The rows come from 5 hidden closed curves, with some noise, and rows from the same curve form a group. Each curve winds through 6 dimensions. The rows are also pushed far along 5 directions, which tell nothing about the answers.
Some rows, each with its group after it:
[ 1.34  1.17  0.33 -0.15  0.60 -3.66  1.88  0.15  1.47 -0.82  3.30  0.05
 -1.85 -0.62  0.06]
Kala
[ 0.35 -0.32 -0.85 -0.92  1.35  1.32  0.70  0.50  1.75  0.80  0.26 -2.48
 -1.83  0.51 -0.09]
vumu
[ 0.17 -1.79  2.31  1.49 -0.90 -1.39  0.15 -0.22 -0.58 -0.42  0.11 -0.77
  1.53 -0.61  1.17]
navu
[-0.76 -3.14  2.11  2.37  0.88 -0.60 -2.15 -0.73  0.49 -0.15 -0.44 -3.20
  2.84  1.55  2.45]
vumu
[-1.16 -0.19  0.34  2.33 -0.59  0.20 -2.01  0.47 -1.41  0.06 -0.11  0.79
  1.49  0.68  1.32]
Kuram
[ 1.13 -0.23 -0.85 -0.66 -0.51 -0.67  0.49  0.57  0.35 -0.08 -1.46 -0.64
  0.60 -1.45 -0.30]
navu
[-0.59  0.22 -0.30  0.26  1.37 -1.32  0.92 -0.20  1.66 -0.85  2.09 -1.25
 -1.08 -0.29 -0.30]
navu
[ 1.04  1.08  0.60 -0.09 -0.47 -0.38  1.34 -0.67 -0.87 -0.24 -1.20  1.53
  1.54 -1.32 -1.40]
sezuf
[-0.46  1.14 -1.49 -1.35 -0.18 -0.39  0.26 -0.09  0.33  0.52  1.18 -0.13
 -1.07 -0.24 -0.71]
sezuf
[ 1.40  1.94 -1.69 -1.14 -2.93 -2.42  0.31  0.30 -0.85  1.35  0.06  0.50
  0.11 -2.89 -0.54]
Kala
[ 0.45 -0.03  0.15  0.16 -0.58 -0.61 -1.15 -1.54 -0.86  1.49  0.56  0.57
  1.71  0.07  0.01]
sezuf
[-0.37 -0.73 -0.91 -0.82 -0.04  0.89 -2.52 -1.50  0.63  2.07 -0.22 -1.56
  0.92  0.44  0.36]
Kala
[ 0.58  1.12 -1.87 -0.05  0.10 -1.26 -0.51 -0.19  0.01  0.17  0.29  0.53
 -0.55  0.83 -0.04]
Kala
[-0.17 -0.48  0.05  0.01 -0.48  0.55 -1.38 -1.45 -0.81  1.68 -0.09  0.54
  1.05 -0.74 -0.44]
sezuf
[ 0.25 -1.26 -0.67  0.43 -1.33 -1.11 -1.90 -1.14 -0.64  1.00 -0.55 -0.85
  4.03 -0.47  0.59]
sezuf
[ 0.30 -1.78  2.06  1.46  0.61 -1.79 -1.25 -1.46  0.56 -0.76  1.20 -0.23
  1.03  1.60  1.74]
vumu
[-0.77  0.97  1.22 -0.73  0.68 -0.16  0.47  2.16 -0.49 -0.96  2.08  1.51
 -1.09  2.36  0.84]
Kuram
[-0.28 -0.32 -0.10 -1.12  0.76  0.73 -0.70 -0.95  1.27  0.93  0.72 -0.97
 -0.11  0.00 -0.26]
Kala
[-0.32 -1.57  4.43  3.06  1.06 -2.46 -0.52  0.81 -1.23 -2.23  1.16  0.97
  2.00  3.23  2.79]
vumu
[ 0.36 -1.70  1.43 -0.70  1.22  0.01  1.56 -0.62  1.62 -1.04  0.71 -1.62
 -1.64  1.14  0.27]
Kala
[-1.30 -1.91 -1.49 -1.83  1.68  1.15 -0.63 -1.02  3.35  0.56  1.14 -5.20
 -0.87  1.52  0.53]
Kala
[ 1.55  2.50 -0.03 -1.11 -1.61 -2.14  1.20 -0.16 -1.10  0.65  0.87  0.52
  2.40  0.46 -0.41]
sezuf
[ 0.84  1.54  0.28 -0.19 -0.96 -0.60 -0.24  0.61 -1.78  0.16 -0.26  2.00
  1.03  1.70  0.42]
Kuram
[-1.09  0.36 -0.13 -2.10  1.29  1.67  0.77  1.08  1.28 -0.62  1.64  0.82
 -3.43  0.32 -0.66]
vumu
[-0.75  1.50 -0.58  0.48  0.00 -0.75 -0.45  1.94 -1.69  0.20  1.70  2.31
 -1.26  1.19  0.39]
sezuf
[-0.45  1.06  0.72  0.06 -0.36 -0.10  0.47 -0.20 -1.18 -0.60 -0.80  1.62
  0.24 -0.62 -0.82]
vumu
[ 1.06  2.29  1.42  2.37 -1.65 -2.56  0.49  2.17 -3.89 -0.02  0.12  3.04
  1.39  1.40  1.10]
vumu
[ 0.11 -1.85  1.62  1.85  1.15 -0.61  0.86 -0.20  0.21 -1.83 -0.66  1.97
 -1.11 -2.92 -0.81]
navu
[-0.38  2.57 -0.71 -0.66  0.75 -1.39  0.75  0.24  0.57  0.22  2.94  0.44
 -1.00  0.08 -0.72]
navu
[-0.69 -0.08 -0.23  0.60  0.74  1.02  0.94  0.20 -0.13 -0.37 -1.31  0.41
 -3.51 -1.61 -1.20]
vumu
[-1.01  2.81  0.72 -0.14  0.41  0.98  1.97  1.48 -2.03 -0.96  0.98  3.74
 -3.14  1.71 -1.16]
navu
[-0.61 -2.30  3.51  1.98  0.87 -1.20 -2.46 -0.52 -0.93 -1.49  1.15  3.14
  1.11  1.91  2.04]
Kala
[-1.62  0.95 -0.08  1.27  1.83 -0.65 -1.76  0.25  0.85 -0.33  3.60 -0.18
 -1.70  3.96  1.85]
Kuram
[ 0.52  0.17  0.07 -0.88  0.34 -0.61  0.80 -1.18  1.37  0.60  0.86 -2.13
  0.78 -0.47 -0.50]
sezuf
[ 0.72  0.17  0.02 -1.37 -0.68  0.65  1.37  0.03  0.39  0.11 -1.02 -1.15
  0.88 -0.83 -0.43]
Kuram
[ 1.82  1.81 -0.19 -2.01 -0.47 -2.75  2.05 -0.43  1.22 -0.06  2.58 -1.78
 -0.49  2.51  0.57]
Kala
[-0.88 -3.19  2.81  0.46  1.29  0.70 -1.08 -0.21  1.07 -0.69  0.34 -1.49
  1.38  1.08  1.53]
navu
[ 0.03 -0.86 -0.28 -1.92  0.16  1.59  0.90 -0.60  1.38  0.05 -1.33 -0.79
 -0.10 -2.71 -1.63]
Kala
[ 0.11  1.25 -1.67 -0.72 -0.06  1.57 -0.70  0.20 -0.57  1.10 -0.88  1.04
 -0.94  0.38 -0.62]
vumu
[-1.74 -0.05 -2.02 -2.57  0.59  2.96 -1.72  1.05  0.74  2.23  0.45 -2.05
 -0.93  1.28  0.01]
sezuf
[-0.83 -0.48 -0.42 -1.29 -0.42  0.82 -1.12  0.19  0.07  1.48  0.20 -0.97
 -0.37 -0.28  0.09]
Kuram
[ 0.74  1.27 -2.10 -2.07 -2.07  0.41 -0.43 -0.14 -0.92  2.34 -0.96 -0.36
 -0.42 -0.18 -0.54]
sezuf
[-0.47  0.88 -1.39  0.17 -2.33  0.92 -0.95 -0.39 -0.73  0.52 -1.72 -0.51
  0.71 -0.81  0.18]
Kuram
[-1.48 -0.69 -1.15 -0.38  1.83  2.14  1.09  0.12  2.35 -0.81 -0.20 -1.97
 -2.03 -2.18 -1.44]
Kuram
[-1.25  0.90 -1.17 -0.23  1.46  1.79 -0.40  0.71  0.26  0.48  0.24  0.07
 -0.36  0.31 -0.78]
Kuram
[-0.41  1.26 -0.03 -0.89  2.00 -1.29 -0.33  0.19  1.55 -0.62  3.01 -0.14
  0.25  2.24  0.43]
navu
[-1.13  0.71 -0.92 -0.33 -0.06  2.49 -0.56 -0.67  0.53 -0.06 -1.20 -0.33
 -0.31 -0.18 -0.61]
Kuram
[ 1.28 -0.93  0.97 -0.07 -0.86 -0.82 -0.14  0.00 -0.63  0.10 -0.60 -0.47
  1.57  1.55  1.21]
Kala
[ 0.60  0.82  1.37 -0.37 -0.06 -1.03  0.74 -0.13 -0.45 -0.47  0.58  0.94
  1.90  0.44 -0.21]
sezuf
[-1.27  2.11 -0.79 -1.76  0.75  1.63 -0.26  1.50 -0.26  0.98  1.38  2.03
 -1.89 -0.54 -1.28]
Kala
[ 0.22  2.09 -1.96 -1.22 -0.35 -1.43  1.38 -0.84  1.99  0.81  2.60 -2.75
 -2.83 -0.05 -0.33]
Kuram
[ 0.51  1.47  0.09  0.98 -0.84 -2.16  0.95 -0.06 -0.50 -1.36  0.94  1.52
 -0.81  0.15  0.13]
Kuram
[-0.57  0.14 -0.34  0.68 -1.03  0.18 -2.29 -0.20 -1.65  1.32 -0.75  1.45
  0.75 -0.45  0.26]
navu
[ 1.22  1.94 -1.23 -0.08 -0.19 -2.45  2.97 -1.01  1.16 -0.12  1.39 -2.33
 -0.33 -1.12 -1.16]
navu
[ 1.81  1.63  0.78 -1.35 -0.05 -3.07  2.89  0.04  1.33 -1.33  2.52 -1.03
 -0.90  1.65  0.34]
vumu
[-0.10 -0.89 -1.27 -1.29  1.93  0.06 -0.44  0.76  2.74 -0.63  1.90 -2.19
 -1.28  2.71  1.27]
vumu
[-1.08 -0.31 -0.19  0.32 -0.17  0.59 -1.10 -0.21 -0.34  1.03  0.21 -2.14
  1.16  1.76  0.90]
navu
[-1.61  0.80 -1.15  0.48 -0.64  2.15 -0.67  1.05 -1.54  1.58 -1.83  0.81
 -1.74 -3.03 -1.38]
sezuf
[ 1.82 -2.84  0.77  0.00  0.78 -1.60  0.85 -1.56  2.78 -1.33 -0.62 -3.74
  0.75  0.87  1.33]
Kuram
[-1.83 -1.81  1.54  0.62  0.33  0.42 -2.56  0.40 -0.49 -0.55  0.67  0.84
  1.00  1.32  1.73]
vumu
[ 0.94  0.07 -0.15  0.28  0.22 -1.89  1.27 -1.83  0.70 -0.44  1.06 -0.75
 -1.38  0.88 -0.23]
Kala
[ 1.13 -1.49  1.73  1.19 -0.28 -1.28  1.54 -1.50  0.13 -1.58 -1.33 -1.86
  3.03  0.74  0.49]
navu
[-0.25 -0.03 -0.19 -0.53  0.40  0.60 -2.05 -1.00  0.26  0.46 -0.35 -0.32
  2.18  2.31  0.70]
vumu
[ 0.84  0.54 -1.45 -0.51  0.08 -1.02  0.00  0.01 -0.03  0.41  0.92  0.25
  0.64  1.18 -0.09]
sezuf
[-0.92 -2.85  2.25  1.02 -0.13  0.94 -1.69 -1.10 -0.55 -0.53 -1.53  0.57
  1.31 -0.21  0.80]
navu

New rows. What belongs after each?
[-0.51 -0.69 -0.53  0.61 -1.05  0.71 -0.66 -0.93  0.63 -0.60 -1.31 -1.65
  0.60 -0.47  0.56]
Kuram
[ 0.75  1.82 -2.40 -0.92  0.11 -1.33  0.14 -0.60  0.18  1.15  1.74 -0.10
  0.15  1.03 -0.61]
sezuf
[-0.75 -1.67  1.69  0.83 -0.02  0.80  0.68  0.45 -0.82 -1.62 -1.42  0.65
 -0.27 -0.17  0.13]
navu
[-0.37 -3.98  0.40  0.20  1.30 -0.92 -0.66 -2.59  3.28 -1.02  0.51 -4.82
  1.42  0.80  1.23]
Kala
[-1.09 -0.45  3.19  1.72  0.57  0.09  0.66 -0.08 -1.42 -2.07 -0.73  3.73
 -0.83 -2.26 -0.98]
sezuf
[-0.73  2.37 -0.40 -0.88  0.73  1.48  2.04 -0.02 -0.53 -0.54  0.14  1.91
 -2.46 -0.08 -2.27]
navu
[ 0.36  0.54  0.20  1.27 -0.22 -1.07  0.16  0.21 -1.55 -0.13  0.54  1.77
 -0.83  1.32  0.35]
Kala
[-0.10  3.18 -2.35 -2.48 -0.70  0.39 -0.41  0.73 -1.31  2.14  1.82  2.13
 -2.49  1.85 -0.83]
sezuf
[-0.91  1.32  1.23  1.87 -1.53  0.43  0.35  0.94 -3.78 -0.17 -1.25  3.81
  1.74 -1.84 -1.13]
navu
[-1.08 -1.09 -0.94 -0.46  1.06  1.52 -0.05  0.77  0.32  0.08  0.19  0.72
 -2.23 -1.25 -1.00]
sezuf
[-0.63  1.15  1.23  1.71  0.90 -0.63 -1.60  0.32 -1.68  0.37  1.92  2.35
  0.21  3.53  1.21]
navu
[ 1.39  1.08 -0.24  0.49  0.88 -1.32  1.64 -0.45  0.69  0.06  0.97 -1.08
 -0.87  0.98 -0.18]
navu
[ 0.19  0.21 -0.01 -0.91 -1.19 -1.35 -0.89  0.98 -0.46  0.11  0.57  0.66
  0.99 -0.10  0.89]
Kala
[-2.00 -1.73  1.57 -0.14  2.47  1.46 -1.85  0.39  0.65 -0.41  2.08  0.63
  0.12  2.22  0.80]
sezuf
[ 0.90 -2.24  2.93  1.17  1.66  0.16  2.54  0.77  0.53 -2.43 -0.98  0.74
 -0.98 -0.95 -0.29]
navu
[ 0.79  0.88 -0.45 -0.09 -0.19 -2.78  1.69  0.05  0.60 -0.57  2.19 -1.27
 -0.59  0.70  0.28]
Kala
[ 1.63  0.38  1.41  0.75 -0.13 -2.58  2.69 -1.79  0.39 -1.97 -0.04  0.59
  1.06 -1.34 -1.05]
navu
[-1.51  0.38  0.79 -0.71  1.00  1.09  0.61  1.32  0.10 -0.68  0.41  0.18
 -2.65  0.81 -0.12]
vumu
[ 0.06 -0.33  0.35  1.22 -0.98 -1.40 -2.93  0.68 -1.76  0.58  0.11  2.24
  1.75  0.71  1.61]
Kala
[ 1.26  1.09 -2.85 -1.12  0.29 -1.27 -0.26 -0.61  1.70  0.78 -0.11 -2.81
  1.52  0.52 -0.07]
navu
[-0.10  0.06  1.83  1.57 -0.89 -0.43  0.91  0.64 -2.48 -1.11 -0.72  1.75
  1.17  0.96  0.39]
navu
[-0.58  1.97 -2.87 -1.62 -1.16  1.50  0.27 -1.13 -0.64  2.10 -0.60  0.00
 -2.89 -1.11 -2.11]
Kala
[-1.11 -1.25 -0.63 -0.29 -0.42  1.56 -1.86 -1.29  0.20  0.98 -1.63 -0.32
 -0.06 -2.03 -0.51]
navu
[-0.64 -1.01  1.57  1.66 -0.62  1.36 -1.28 -1.15 -1.95  0.69 -1.91  1.71
  1.99 -1.42 -0.45]
navu
[-0.06 -0.72 -1.50 -1.94 -1.28  0.22 -2.21 -1.95  1.10  2.10 -0.40 -2.50
  1.10 -0.49  0.25]
Kala
[-1.07  0.41  0.48 -0.21  0.93  0.38 -0.65 -0.16  0.46  0.73  1.83 -1.03
  0.21  1.65  0.47]
navu
[-0.43 -3.66  2.93  1.44 -0.01  0.96 -0.58  1.36 -1.21 -1.79 -2.40  3.43
 -0.61 -3.22  0.28]
Kala
[ 0.54  3.40 -1.75 -1.49 -0.16 -1.58  2.53  0.13  0.24 -0.76  1.42  0.95
 -2.88  0.16 -1.62]
navu
[ 0.25 -1.43 -2.72 -1.14 -1.67  2.29  0.53 -1.71  0.58  2.27 -3.74 -3.17
 -1.45 -3.94 -2.01]
Kala
[ 0.32  0.06  3.12  1.97  0.62 -1.31  0.59  2.68 -2.26 -2.17  0.69  5.52
  0.79 -0.65  0.39]
Kala
[ 1.13 -1.10  1.54  1.15  0.00 -0.72 -0.47  0.14 -1.08 -1.15 -1.48  2.42
  2.17 -0.02  0.49]
Kala
[-0.82  1.31 -1.92 -0.63 -0.40  1.10 -0.35  1.55 -1.71  1.23  0.34  2.42
 -1.80 -0.77 -1.17]
sezuf
[ 0.33  1.27 -0.72 -0.64  0.02 -1.48  1.33 -0.25  0.42 -1.17  0.60 -0.05
 -0.72  0.89 -0.30]
navu
[-0.94  1.43  0.75  0.46  1.05 -1.18 -0.26  0.42 -0.25 -0.50  2.69  1.67
  0.20  0.77 -0.01]
navu
[-0.80  1.71 -1.77 -1.34 -0.58  0.66  0.16  0.41 -0.59  0.18 -0.36  0.57
 -1.24  0.33 -0.78]
navu
[ 2.14  2.62 -1.15  0.16 -2.87 -3.62  1.75  0.20 -1.36  1.04  0.05 -0.82
  0.68 -1.28 -0.09]
sezuf
[-0.04  1.84 -0.94 -0.73 -1.39 -0.79 -0.14  0.74 -1.07  1.21  0.76  1.78
 -0.70 -2.44 -0.94]
Kala
[ 2.32  2.73 -0.43 -0.29 -3.93 -2.45  2.03 -0.75 -2.72  0.74 -1.43  0.33
  2.36 -0.31 -0.54]
navu
[ 0.93 -2.26  1.12 -0.71  1.67  0.06  1.81 -1.16  2.96 -1.24 -0.58 -2.97
  0.87 -1.59 -0.59]
navu
[-0.95 -1.49  3.94  1.97  1.74 -2.41 -1.14  0.82 -0.37 -2.81  3.20  4.06
 -0.03  1.51  1.80]
Kala
[ 1.46  1.27  1.54 -0.04 -1.86 -2.25  3.00  0.43 -1.30 -0.85 -0.46  0.43
 -0.13 -1.57 -0.48]
vumu
[-0.59  1.46 -0.78  0.55 -1.10 -0.57  0.44  1.07 -1.22 -0.22  0.02  1.17
  0.50 -1.66 -0.68]
Kuram
[-1.64 -0.90  1.52  0.80  0.66  1.30 -0.87  0.87 -0.63 -0.02 -0.53 -0.40
 -0.46  0.80  0.72]
vumu
[-0.18 -1.36  0.74  0.89  0.11 -0.17  1.43  0.56  0.40 -0.78 -1.10 -0.66
 -2.04 -2.81 -0.60]
sezuf
[ 1.98 -0.43  0.97  2.32  0.45 -3.89  2.23 -0.20  1.06 -0.94  1.20 -2.78
  0.15  0.43  1.14]
vumu
[ 1.38 -0.15 -0.27 -1.43 -1.57  0.27  1.41 -0.32 -0.23  1.00 -1.40 -1.19
 -0.39 -0.84 -0.56]
Kala
[-0.19 -0.55  0.47  0.17  1.11  0.32  1.75 -0.88  0.81 -1.86 -0.79 -0.12
  0.03 -0.60 -1.13]
navu
[ 0.17  1.85  0.04  0.45 -1.30 -0.94 -0.54 -0.83 -1.32  0.77 -0.95  0.28
  1.27 -0.52 -0.22]
sezuf
[-2.48 -0.69  0.94 -1.46  0.02  3.72 -0.80  1.76 -1.39  0.28 -0.88  2.31
 -1.43 -0.70 -0.70]
Kala
[-0.49 -0.53 -0.99  0.74  0.23  1.74 -0.79  0.58 -0.74  1.18 -2.06 -0.12
 -0.39 -1.20 -0.61]
sezuf
[ 0.11 -1.58  1.22  0.72  3.04 -1.19  0.65 -0.32  2.28 -2.23  1.53 -1.21
  1.09  1.32  0.44]
Kuram
[ 0.26  1.93 -2.84 -0.85 -2.04 -0.09 -0.62  0.79 -2.10  2.35 -0.18  1.01
  0.50 -0.68 -0.83]
sezuf
[ 0.51 -0.96  3.25  1.44  0.74 -1.75  1.36 -0.82 -0.17 -2.29  1.17  1.37
 -0.40  1.59  0.77]
navu
[-0.40  0.56 -0.96 -0.59 -1.99 -0.27 -1.13 -0.02 -1.37  1.62 -0.04 -0.80
  2.44  0.42  0.45]
Kala
[ 2.40  1.85 -1.35 -0.52 -2.44 -2.60  0.70 -3.23  0.01  1.48 -0.73 -2.75
  4.12 -0.08 -0.48]
navu
[-0.87 -1.19  1.42  1.66  1.41  0.21 -1.86  0.02 -0.45 -0.07  0.64  0.70
  0.13  2.52  1.53]
navu
[ 0.13  0.90  1.59  0.80 -0.45 -0.83 -0.36 -0.27 -1.39  0.36  0.28  1.06
  2.74  0.20  0.14]
sezuf
[-1.09 -0.54  3.08  2.55  2.23 -0.13 -0.76  0.01 -1.06 -1.43  1.77  3.10
 -0.62  2.43  0.85]
navu
[ 0.14 -1.08 -0.72  0.00  0.05  0.85 -0.76 -0.75  0.11 -0.04 -2.01  0.59
 -0.20 -1.09 -0.59]
Kala
[-0.64  0.02 -0.16 -0.85 -0.84  0.31 -0.42 -0.11 -0.53  0.80  0.38 -0.72
  0.81  0.86  0.21]
Kala
[-0.30 -1.23  0.65 -1.53 -0.44  1.17  1.36  1.44  0.20 -0.64 -0.95  0.30
 -1.55 -2.76 -0.77]
Kala
[-2.44 -0.20 -0.88 -0.46  0.62  2.78 -3.30 -0.96 -0.50  0.76 -1.28  0.59
  2.26  1.25 -0.24]
navu
[ 1.07  1.26  0.94  1.03 -1.64 -1.69 -0.54 -1.35 -1.87  0.75 -1.05  1.10
  2.31 -0.22  0.07]
sezuf
[ 1.13  3.62 -1.89 -1.84 -1.81 -1.33  0.47  0.49 -0.84  2.06  1.14  0.34
  1.03 -0.92 -0.99]
Kala
[ 1.16  4.10 -0.83 -1.03 -1.83 -1.81  2.08 -0.02 -1.18  1.77  1.91  0.00
 -0.38 -0.38 -1.08]
navu
[ 1.61 -0.80  0.66 -0.38 -0.45 -0.95  1.19  0.43  0.19 -0.32 -0.51 -0.56
 -0.26  0.28  0.55]
Kala
[-0.42  2.05 -2.46 -1.26 -2.22  0.80 -0.58 -1.34 -1.68  2.25 -0.96  0.68
 -0.51 -1.03 -1.64]
Kala
[ 0.02 -1.38  0.22  0.01 -0.63  1.97 -0.75  1.27 -1.25  0.18 -3.25  1.87
  1.42 -3.35 -0.81]
Kala
[-0.26  0.11  1.70  1.13  1.04 -0.57  0.53 -0.31  0.25 -1.17 -0.15  0.35
 -1.14 -0.16 -0.09]
sezuf
[-0.92 -1.36 -0.40  0.19  1.32  1.29 -2.22  0.73  0.07 -0.47 -1.08  1.10
  0.78  0.54  0.48]
Kala
[ 0.32  1.09  0.21 -0.94 -1.47 -0.27  0.44 -0.06 -1.34  0.94  0.39  0.33
  0.52  1.12  0.06]
Kala
[-0.95 -2.87  0.66 -1.14  1.16  2.26 -0.74 -0.37  1.75 -0.58 -1.56 -1.25
  1.39 -1.93 -0.37]
Kala
